The groups are shells around one centre, one inside the other: the same stretched ball of 7 dimensions in 9 sizes.
In the rows, zero is written as 128.
Some rows, each with its group after it:
[155  89 127 177 121 147 129 133 105 133  81 132 144 138]	viko
[124 116 138 152 132 144 124 118  82 152  74 126 170 140]	lib
[144  81 141 180 113 140 152 127 127 117  64 141 135 120]	Kul
[126 101 116 161 142 155 144 114 123 115  69 173 163 113]	mabap
[138  96 122 159 134 148 130 136 125 105  86 154 180 120]	netiv
[138 128 135 150 139 167 129 117  71 150  93 159 171 129]	Monu
[157 105 149 172 110 139 145 135 107 132  79 130 161 135]	viko
[130  99 135 151 128 161 116 128  93 121 108 157 178 121]	loreb
[126 111 142 154 136 164 163 113 116 109  76 190 162  94]	netiv
[148 106 140 171 116 157 137 116  86 148  88 152 147 134]	loreb
[134 109 127 169 137 134 166 118 138 120  38 149 158 120]	netiv
[149  76 146 180 100 129 133 139 120 122  78 113 148 138]	viko
[142 104 126 170 123 138 121 122  90 156  72 116 156 155]	Monu
[130 118 124 158 143 146 133 115  91 152  59 134 160 139]	Monu
[148  71 140 185 112 137 157 135 145 100  61 141 131 113]	loreb
[190  96 142 198  91 151 165 131 122 125  92 165 141 133]	lib
[128 100 142 153 113 143 117 126  99 128 102 139 189 136]	Nifer
[187  89 139 199  96 150 173 134 140 108  84 172 139 121]	Kul
[182  72 133 200  98 142 159 144 148  99  81 154 135 123]	Kul
[124 102 134 145 146 165 121 132  93 117  93 155 168 110]	Monu
[143  76 118 179 127 145 162 130 166  80  65 178 152 100]	lib
[175  93 142 188 101 155 149 129 105 132  94 155 137 132]	lib
[166 102 145 187 100 131 173 127 138 121  63 148 154 130]	Kul
[141 107 143 171 120 151 168 112 120 123  66 172 149 112]	mabap
[166 109 130 175 128 149 142 136 103 137  75 136 152 136]	Nifer
[145  90 121 173 113 140 130 126 125 119  88 150 173 137]	netiv
[144 113 122 166 138 140 145 126 117 132  58 139 166 134]	Nifer
[147  79 135 185 105 128 152 127 139 117  61 133 144 132]	viko
[150  95 123 171 133 143 125 137 103 136  69 118 148 140]	Nifer
[139  78 123 178 129 146 161 126 151  94  58 167 140 103]	Kul
[133  76 124 175 115 134 133 126 135 112  72 139 157 130]	mabap
[160  78 130 180 108 146 137 141 133 102  95 153 161 124]	viko
[105  82 142 153 125 144 123 119 107 120  76 136 156 118]	Nifer
[143 110 161 162 109 155 152 121  97 128  93 161 162 117]	Nifer
[176  83 120 197 110 149 176 129 161  93  73 187 142 112]	mabap
[149  85 146 177 103 131 121 136  95 146  79  98 143 152]	loreb
[164  76 126 189 107 132 145 141 145 106  74 137 151 132]	keb
[131  81 125 167 129 138 140 133 142  98  67 146 161 114]	viko
[136 105 144 160 128 146 131 128  89 142  73 124 153 133]	mabap
[131  79 135 168 117 129 112 137 107 132  74  99 154 145]	lib
[123  86 129 158 128 157 145 122 139  86  90 189 173  95]	Monu
[162 104 119 181 119 154 141 118 105 140  84 160 151 139]	Monu
[139  95 143 159 119 143 145 138 134  95  89 157 184 110]	Monu
[178  89 141 198  94 135 174 131 146 112  69 155 143 128]	keb
[124 100 136 157 131 140 124 126 100 135  71 123 164 133]	keb
[174  77 143 191  94 131 136 148 122 122  85 114 144 144]	mabap
[123  94 127 156 139 156 133 123 112 114  78 159 159 111]	keb
[158  86 138 181  92 147 137 126 118 120 105 159 163 134]	loreb
[116 119 123 147 152 149 129 115  93 142  63 141 171 129]	netiv
[155  80 135 184 104 139 168 131 163  85  76 174 160 109]	Kul
[139 119 148 156 119 154 144 118  96 133  92 162 178 124]	viko
[170 105 123 189 119 156 177 117 136 117  68 187 143 117]	lib
[163  86 134 179 104 160 141 132 119 108 110 176 158 119]	loreb
[139  80 134 166 115 154 124 132 115 107 104 157 164 119]	mabap
[122  91 128 160 139 154 152 121 134  98  68 174 157  98]	Kul
[135  71 139 167 109 131 116 144 123 109  89 116 166 133]	loreb
[155  64 128 185 116 141 155 146 164  77  73 157 145 104]	netiv
[155  96 124 183 126 143 175 125 154 101  54 171 149 110]	keb
[140 119 143 152 133 151 144 130 104 123  82 153 181 119]	Nifer
[171 104 158 183  83 140 143 126  92 150  99 133 156 152]	netiv
[170  98 151 185  97 145 156 130 112 130  86 146 147 133]	keb
[166 104 127 183 121 153 178 124 145 103  69 188 154 109]	keb
[134  75 118 176 130 145 159 126 160  85  61 174 148 100]	lib

New rows, each followed by its group:
[120  84 116 156 146 150 123 131 124 103  74 149 164 112]	Nifer
[157 100 112 183 128 159 172 113 146 104  70 203 152 108]	Monu
[170  85 162 184  86 135 141 146 111 124  95 119 151 139]	netiv
[161 114 132 179 116 157 156 113 101 144  80 168 149 133]	Nifer
[146  73 119 172 128 141 118 148 127 105  83 126 157 129]	Monu
[156  71 132 186 105 130 131 141 128 118  75 116 142 140]	viko
[151  89 142 183 117 141 185 128 159  92  51 170 140  99]	Monu
[118 112 143 147 135 144 148 123 121 110  71 158 186 109]	netiv
[182  95 124 202 106 147 197 121 168  96  62 198 142 110]	Nifer
[174 110 134 193 104 145 183 113 135 127  66 179 147 127]	Nifer
[149 127 144 159 131 152 160 125 109 126  73 162 175 117]	netiv
[130  73 128 177 122 138 146 124 138 109  57 142 135 117]	lib
[180  68 142 202  85 122 154 150 151 106  74 120 141 139]	Nifer
[181  71 140 196  88 145 162 144 156  86  99 171 152 115]	Nifer
[141  71 147 172 114 139 135 145 125 105  78 125 143 118]	netiv
[159  98 149 178  87 140 131 124  95 145 103 135 164 151]	Nifer
[162  67 138 189 108 145 135 143 118 117  81 126 122 128]	Monu
[173  89 145 185  92 136 142 142 121 122  94 134 161 141]	keb
[129 131 144 150 133 165 151 103  85 142  84 180 172 116]	Monu
[123 101 138 157 125 144 120 118  87 146  79 127 160 139]	Kul
[160 114 155 165 101 153 144 129  98 129 109 160 181 130]	loreb
[109  85 139 154 125 141 105 120  83 145  78 110 151 139]	Monu
[133  93 132 162 135 147 147 132 130 104  68 153 159 108]	viko
[130  73 134 166 117 145  98 133  85 139  93 108 143 143]	Monu
[113 117 145 147 125 149 130 105  83 148  82 147 175 131]	netiv
[142  84 140 176 100 139 121 122  95 145  88 122 146 148]	netiv
[128  93 110 167 148 156 154 116 138 104  56 178 148 103]	Nifer
[166  76 125 190 109 140 141 138 131 116  77 137 140 135]	keb
[166  82 155 187  88 139 162 136 137 105  87 152 149 121]	mabap
[154  82 155 183  90 139 139 130 107 133  87 127 140 137]	loreb
[163  97 139 183 104 138 175 130 155  97  74 173 169 115]	Kul
[133 101 118 171 141 147 162 112 133 119  46 165 145 114]	loreb
[129  96 132 165 128 156 142 113 108 125  77 163 149 116]	Kul
[162  76 125 187 109 151 148 132 137 103  87 166 142 119]	viko
[128 103 142 161 121 152 138 113  97 135  81 153 156 124]	viko
[109 118 137 140 145 149 137 117 104 123  71 155 185 114]	Nifer
[173  81 129 191  99 145 148 135 134 111  91 157 151 131]	keb
[143  84 145 176  97 135 119 126  93 147  89 113 148 152]	Nifer
[147  80 121 179 125 136 155 136 157  93  60 152 155 114]	Kul
[166  86 158 186  87 132 172 138 151  95  82 156 162 116]	Monu
[148 115 137 163 121 152 145 123 108 126  90 164 178 126]	keb
[123 102 133 155 120 150 110 114  81 147  97 139 172 142]	Monu
[135 100 120 162 141 159 131 121 103 128  77 157 153 122]	mabap
[139 109 142 155 121 161 117 123  73 144 106 146 169 134]	lib
[116  98 133 154 141 148 130 121 101 130  65 137 154 120]	Kul
[176  85 137 192 102 134 153 142 134 117  74 132 145 136]	keb
[138  96 124 176 135 144 164 117 135 117  46 158 138 114]	lib
[121 106 148 151 124 137 114 126  79 151  79 107 169 144]	loreb
[159  89 137 180 103 132 146 138 136 110  81 139 168 133]	keb
[145  89 132 171 126 157 156 129 134  98  79 176 151 102]	keb
[197  82 132 205  90 146 159 141 136 113  93 159 139 134]	loreb
[159  94 137 172 112 153 108 136  74 151 105 119 150 151]	Monu
[145 120 131 163 126 159 159 112 117 121  85 190 178 115]	lib
[151 108 142 180 107 150 189 107 145 108  69 200 158 105]	Monu
